The rows come from 5 hidden closed curves, with some noise, and rows from the same curve form a group. Each curve winds through 6 dimensions. The rows are also pushed far along 4 directions, which tell nothing about the answers.
Known rows, each followed by its group:
-2	14	18	-23	4	25	-13	-18	9	23	2	-7	-21	13	-3	-9	8	-1 -> Q_654
19	35	24	-16	12	31	-19	1	12	27	16	21	-19	21	8	-25	4	-4 -> Q_669
-7	-22	-13	8	-12	-2	-4	-18	-6	-19	-10	-22	4	4	10	21	3	13 -> Q_750
-20	-6	-18	22	-21	1	-13	-38	10	-23	-9	3	4	2	9	24	-12	30 -> Q_654
3	25	38	0	25	-4	-9	24	-6	20	8	42	17	-4	-8	-7	6	-55 -> Q_447
3	7	-13	5	-3	-5	-14	-21	16	-13	-3	22	-6	3	4	7	-5	22 -> Q_654
0	-2	8	-17	11	13	6	2	5	15	-7	4	-9	0	10	-16	11	3 -> Q_750
-11	-15	-4	-5	-3	-13	6	9	4	7	-6	-4	21	-3	-5	3	3	-22 -> Q_654
38	28	1	17	0	-1	-37	-36	14	-9	12	33	-27	8	5	11	6	15 -> Q_669
14	-1	-2	10	-19	18	-7	-2	0	-7	14	-41	-21	6	8	9	6	31 -> Q_750
7	-10	-21	10	0	-4	14	-13	6	-13	-8	18	14	-4	5	7	-4	2 -> Q_669
30	-4	-7	10	-8	-17	11	53	-15	-6	22	-36	-1	-9	-18	5	-6	-17 -> Q_669
-5	-15	-10	13	-18	-7	-5	-23	-7	-21	0	-24	-6	-5	-9	29	0	24 -> Q_728
2	-6	-7	21	-11	9	-2	-30	5	-12	-1	9	-7	-1	18	10	7	34 -> Q_750
6	-17	-16	-2	-12	-22	7	19	-9	-13	3	-28	15	-6	-17	14	-6	-11 -> Q_750
19	14	0	-18	4	-1	-18	3	9	11	10	-9	-19	12	-14	-6	3	4 -> Q_728
21	18	2	0	2	-14	-21	8	3	5	18	7	2	9	-19	2	-2	-14 -> Q_750
-33	2	7	-18	-12	29	-4	-25	10	7	-20	-23	-11	8	16	-3	2	15 -> Q_669
-20	-9	-20	-23	-12	26	11	-6	13	7	-5	-19	2	17	11	-8	-12	29 -> Q_654
-6	-2	4	-18	-15	19	22	25	12	14	0	-22	7	-7	8	-13	1	-2 -> Q_447
-10	-3	-6	3	-17	1	4	-16	11	-5	-15	3	5	-10	9	9	-1	-3 -> Q_447
7	-15	0	20	6	-29	1	21	-21	-14	4	-7	15	-9	-11	11	2	-20 -> Q_728
20	10	26	1	18	1	13	51	-15	18	23	-6	-3	-8	-7	-18	8	-24 -> Q_447
14	30	9	13	8	8	-38	-39	3	-5	19	39	-18	19	-9	15	-4	14 -> Q_654
34	8	-7	10	2	-18	-31	-21	6	-10	8	21	-25	3	-2	8	6	27 -> Q_750
-16	-16	-3	0	2	22	12	-24	-1	-11	-19	-7	-1	4	18	6	8	4 -> Q_728
-7	7	10	-31	-4	35	6	-11	6	20	1	-28	-28	6	0	-15	9	27 -> Q_728
-2	2	-1	-5	-4	22	-4	-30	7	-3	-14	-6	-22	8	24	-8	3	23 -> Q_447
-1	9	0	0	-9	11	-9	-14	0	-7	10	-15	-12	9	-9	10	-3	23 -> Q_728
5	-2	11	20	4	-2	1	-13	-5	-10	-1	9	-1	-13	-4	18	10	-17 -> Q_728
-24	-2	18	-1	3	20	10	4	-3	6	-4	2	21	3	8	5	3	-19 -> Q_750
4	-7	-19	8	-16	13	-6	-18	-2	-19	3	-23	0	18	13	9	-4	30 -> Q_750
11	8	19	-12	6	-4	13	42	-3	22	11	-21	-1	-13	-13	-20	9	-44 -> Q_728
26	10	12	-19	4	-2	-8	30	5	28	12	-19	-12	7	-4	-23	13	-21 -> Q_750
25	5	-10	21	-13	-27	-8	6	4	-11	14	15	9	-15	-15	19	-5	-4 -> Q_447
0	7	23	17	20	-10	-19	-10	-5	6	-7	40	11	2	11	3	14	-34 -> Q_750
-32	5	-3	-13	-9	24	-11	-44	21	2	-10	12	0	12	2	15	-6	18 -> Q_654
-15	-7	11	-7	12	5	9	9	-12	2	-6	-12	6	8	3	-7	2	-5 -> Q_728
14	-8	-3	21	-14	-15	3	3	-6	-12	0	-11	-6	-19	1	10	2	-4 -> Q_447
3	18	16	2	27	0	-7	18	-7	5	11	35	8	6	-6	-10	-4	-22 -> Q_669
-19	-3	5	-5	6	-4	-11	-29	9	4	-15	20	-4	-4	0	9	5	-3 -> Q_447
9	-9	-7	6	-9	-6	15	34	-10	-9	7	-30	6	-11	-10	6	-6	-11 -> Q_669
-21	-17	-29	8	-11	11	12	-32	8	-25	-14	3	16	5	8	20	-14	26 -> Q_669
-19	7	3	-24	-2	49	22	2	10	16	-5	-11	-1	16	19	-17	-8	4 -> Q_447
-10	-10	-6	11	2	-6	-8	-20	-12	-17	-9	-4	2	8	5	12	0	17 -> Q_728
27	7	1	-14	9	19	18	37	6	20	18	-9	-4	8	0	-23	4	-12 -> Q_669
37	37	23	-16	8	38	0	27	3	18	31	-18	-36	12	-5	-29	7	1 -> Q_728
-35	-22	-2	13	3	-8	11	-20	-10	-21	-30	15	32	-6	12	20	-2	-23 -> Q_750
34	4	-6	4	-6	12	1	17	1	-1	16	-35	-26	5	2	-11	6	18 -> Q_669
10	10	23	-11	24	-16	-16	1	0	20	-5	26	-13	-5	-4	-12	16	-23 -> Q_447
35	22	15	-2	13	0	-6	43	-11	12	21	-4	-16	5	-2	-24	3	-14 -> Q_669
-33	10	8	-23	4	30	-9	-17	5	2	-17	0	-7	19	19	-7	-10	16 -> Q_669
-28	-5	17	-12	4	15	25	-5	0	15	-16	10	10	-18	1	-2	5	-27 -> Q_654
-9	8	-2	7	-2	1	-26	-39	10	-14	-1	26	-5	8	-4	23	-1	29 -> Q_447
-21	-24	-18	-1	-15	-8	4	-23	6	-6	-15	-12	14	0	3	13	-2	6 -> Q_654
-30	-16	1	0	-5	-2	15	-34	-1	-3	-25	11	12	-15	2	13	3	-13 -> Q_654
2	8	17	9	11	-20	-25	-18	-6	0	4	22	-7	-4	-17	18	9	-13 -> Q_728
-5	-13	11	3	5	-11	3	6	-4	7	-9	5	10	-10	3	6	11	-24 -> Q_750
-10	10	20	-22	13	22	-18	-9	1	13	4	-2	-16	20	-5	-1	7	7 -> Q_447
37	22	-4	3	-4	13	-14	10	5	-2	25	-11	-30	12	1	-7	-1	33 -> Q_447
13	24	24	-13	20	14	-24	-7	-6	10	16	9	-29	17	-9	-8	10	19 -> Q_728
17	-21	-13	-4	-8	-1	34	28	-5	-2	0	-29	9	-13	-1	-6	4	-4 -> Q_654
-33	7	16	-15	10	37	1	-36	4	11	-13	20	1	17	16	-9	-1	1 -> Q_654
-7	-1	-12	-14	-10	22	7	5	9	0	4	-16	4	12	-1	4	-13	12 -> Q_669
-6	-11	2	1	-14	9	24	11	-2	0	5	-19	12	-13	-13	10	-2	-12 -> Q_654

New rows, each followed by its group:
-6	5	-2	9	-12	10	-11	-13	-2	-4	11	-10	-5	12	0	4	-5	30 -> Q_669
21	5	-3	11	-18	14	-13	-6	1	-12	17	-32	-26	3	-1	15	3	35 -> Q_750
-23	20	24	-12	6	20	-21	-36	8	13	-18	21	-14	11	22	-13	8	6 -> Q_669
7	-4	-14	11	-16	0	-10	-36	14	-10	1	11	-13	-2	7	14	4	38 -> Q_750
14	-26	-22	3	-17	-24	18	40	-1	-2	5	-39	11	-15	-7	-1	0	-7 -> Q_654
12	7	-1	-1	-9	11	4	7	-6	4	16	-17	-16	1	-3	-6	-6	10 -> Q_654
-20	-25	-12	6	-3	-15	21	2	-12	-14	-23	-12	13	-15	11	-1	-4	-3 -> Q_669
-20	-9	8	-24	14	19	34	7	6	15	-20	10	18	-3	13	-17	7	-18 -> Q_654
16	21	13	-3	14	14	-9	0	6	5	1	7	-19	11	8	-17	8	-13 -> Q_728
-8	10	20	-6	34	4	-15	-21	-10	9	-8	34	-11	9	1	-4	7	-13 -> Q_447
5	10	1	-6	-8	19	-5	-26	6	1	4	-2	-21	1	-4	6	0	19 -> Q_654
-27	-15	-7	15	-7	-9	-3	-49	3	-10	-21	17	10	-2	12	10	2	22 -> Q_669
6	-1	11	-4	13	-1	-6	14	-4	3	7	14	-2	-1	-5	5	7	-4 -> Q_750
-10	-34	-31	11	-26	-8	20	6	-9	-21	-2	-49	10	-7	-6	17	-13	25 -> Q_669
5	20	14	-11	4	37	-5	-16	16	9	-1	8	-22	14	21	-16	6	4 -> Q_669
37	20	1	27	8	-6	-21	-12	2	-7	24	28	-13	9	-5	2	2	9 -> Q_669
-28	-18	-9	-11	-14	3	20	12	-6	3	-8	-20	27	-3	1	1	-14	0 -> Q_669
11	-3	0	21	1	2	-16	-16	-4	-14	6	13	-7	3	9	20	5	22 -> Q_750
-15	1	2	15	3	12	-7	-40	2	-15	-12	20	-10	2	17	9	3	31 -> Q_447
-2	-4	13	6	14	-14	7	-7	-1	2	-15	28	7	-18	4	0	11	-29 -> Q_654
7	-1	-17	6	2	6	3	-25	11	-13	-9	25	2	5	10	6	-4	11 -> Q_669
24	7	-3	-10	8	5	8	41	-6	8	19	-7	0	9	-6	-18	-8	-3 -> Q_669
-16	-23	-15	-1	-4	-5	27	8	-11	-15	-11	-10	19	-12	-2	12	-8	2 -> Q_750
22	5	10	0	-7	-4	13	43	-3	11	25	-17	2	-16	-24	2	-1	-23 -> Q_654
-5	17	25	-2	20	29	-24	-26	8	8	-1	32	-18	18	18	2	15	16 -> Q_750
-12	17	19	-16	8	18	-5	-12	16	15	-13	29	-2	-1	17	-15	8	-6 -> Q_447
-12	2	-16	-7	-10	2	-22	-40	8	-15	-15	2	-14	15	6	11	-9	35 -> Q_669
20	23	4	3	7	-18	-26	-22	10	-1	-1	30	-11	3	-8	-3	4	-5 -> Q_750
-41	-15	-4	-22	-11	30	30	17	5	15	-7	-25	26	8	5	-9	-11	-4 -> Q_654
0	-5	-2	21	-13	-24	-14	-15	-5	-13	-3	2	1	-16	-4	19	1	-2 -> Q_669
24	4	6	18	14	-19	-17	-10	-5	-12	9	26	8	3	-10	16	10	-18 -> Q_654
10	-2	-1	-13	-1	7	8	18	-1	13	4	-16	-6	5	8	-23	2	6 -> Q_669
-22	9	0	-3	-8	16	-18	-46	15	-9	-17	13	-6	7	12	18	-4	12 -> Q_669
18	24	12	24	5	-18	-32	2	-11	-11	22	24	-4	2	-18	15	-6	-3 -> Q_669
-7	-10	-8	20	-25	7	-4	-33	9	-11	-4	-15	-1	2	16	13	7	27 -> Q_750
18	7	8	-17	11	8	0	20	1	20	7	-2	-17	3	2	-18	10	1 -> Q_750
24	24	6	14	2	-3	-25	-16	-3	-5	16	23	-23	2	-9	5	-3	11 -> Q_654
36	-1	-12	12	-5	-26	2	33	-9	-12	15	-15	-5	-13	-14	7	-5	-14 -> Q_669
-12	-7	-9	-27	6	19	18	17	0	12	-5	-18	1	15	11	-25	-5	13 -> Q_669
-8	6	24	-10	29	2	-6	8	-4	12	-3	36	3	-3	-2	0	8	-24 -> Q_750
-14	1	5	-14	5	22	-6	-13	-2	1	-3	-13	-9	24	7	-5	1	24 -> Q_728
6	-7	-7	23	-3	-10	-9	-22	-12	-24	-6	-9	-11	-1	6	13	6	21 -> Q_728
-21	-13	-7	-23	-3	27	2	-34	11	4	-23	-18	-23	9	20	-9	6	37 -> Q_447
9	-5	-9	12	-25	17	1	-13	-9	-20	14	-46	-21	4	-3	19	-1	42 -> Q_728
-1	2	2	0	11	-11	-4	0	-7	-2	-12	12	-3	-4	6	-10	1	-9 -> Q_669
-3	-6	-8	-5	-5	-16	-5	10	-4	-3	-2	-10	3	-4	-5	3	-9	-4 -> Q_669
-13	-2	-3	1	-10	-3	-12	-43	11	-2	-19	16	-3	-1	11	9	2	10 -> Q_669
-41	3	19	-13	2	38	3	-48	6	8	-20	14	0	9	12	7	4	-3 -> Q_654
-29	-6	11	-2	16	31	7	-35	2	-7	-25	16	3	12	27	1	7	-2 -> Q_728
-9	14	24	-1	18	6	-20	-19	0	13	-2	28	-1	13	0	-4	7	-22 -> Q_654
-11	14	20	-4	22	31	7	3	-1	7	-6	19	0	8	17	-18	3	-15 -> Q_669
38	-1	-13	23	5	-16	3	22	-7	-10	21	-7	-8	-3	-11	1	0	-1 -> Q_669
9	-17	-9	11	-12	-16	8	9	-1	2	-1	-13	17	-4	6	1	4	-11 -> Q_750
-13	3	1	-21	3	36	8	-6	11	10	-3	-2	4	22	11	-11	-2	13 -> Q_654
40	8	-18	19	-4	-27	-27	19	-15	-18	33	-19	-21	10	-22	10	-11	31 -> Q_669
20	7	4	2	-2	20	-16	0	9	8	21	-2	-18	15	9	-1	9	29 -> Q_750
13	13	20	5	7	16	6	13	0	12	15	4	-4	3	5	-15	7	-14 -> Q_669
-10	-1	-8	-3	6	-5	-7	-4	6	4	-12	10	6	9	16	-13	-3	2 -> Q_654
19	19	-13	10	-11	-2	-22	-11	6	-8	22	15	-13	8	-16	13	-16	25 -> Q_654
11	14	19	16	14	-3	-23	-3	-4	-1	13	31	1	6	-4	18	6	-10 -> Q_750
-10	8	10	-12	-11	42	15	-17	7	3	-4	-27	-22	0	13	-10	6	19 -> Q_728
2	-1	2	17	5	-25	-7	0	-6	-9	-2	7	9	-6	-9	10	1	-22 -> Q_728
-17	-7	2	-7	-3	24	7	-13	2	-2	-5	-16	-13	5	15	-1	7	37 -> Q_447
23	-17	-11	15	-20	-37	13	31	-4	1	9	-27	14	-21	-15	6	4	-23 -> Q_750
-26	5	6	0	-7	21	-1	-10	-3	-8	-4	-8	1	8	8	6	-9	12 -> Q_669
-9	-8	-12	-4	-10	-7	0	-28	12	-5	-22	12	0	-8	14	2	3	15 -> Q_447
14	24	19	8	20	18	-41	-29	5	1	10	39	-25	18	11	7	11	20 -> Q_750
-5	15	2	-12	5	7	-21	-22	6	-5	-6	4	-9	18	-1	3	-2	3 -> Q_750
-7	12	7	-27	20	25	6	-9	12	17	-16	20	-4	12	12	-22	6	-14 -> Q_728
33	19	10	9	16	-12	-14	32	-18	2	19	1	-15	4	-7	-12	-1	-7 -> Q_669
12	15	24	-17	2	23	3	30	3	20	10	-26	-18	1	8	-22	11	0 -> Q_447
19	14	19	13	16	-4	5	18	-3	4	6	26	3	-11	3	-10	5	-34 -> Q_669
18	-2	-21	-6	-21	14	5	-8	11	-6	12	-28	-12	5	-11	12	-3	24 -> Q_728
-23	9	11	-26	-2	54	1	-15	8	16	0	-21	-18	23	12	-10	-4	14 -> Q_447
-8	11	28	-7	6	31	-10	-5	7	18	2	-4	-13	9	18	-9	16	-5 -> Q_750
26	-1	-9	-6	-1	-3	5	15	4	13	10	-7	-5	2	-1	-16	4	2 -> Q_669
0	6	-4	10	-5	-18	-21	-31	2	-11	2	14	-4	-3	-16	23	-2	12 -> Q_728
1	-13	-23	6	-28	9	0	-25	9	-17	0	-34	-19	-3	4	19	2	50 -> Q_750
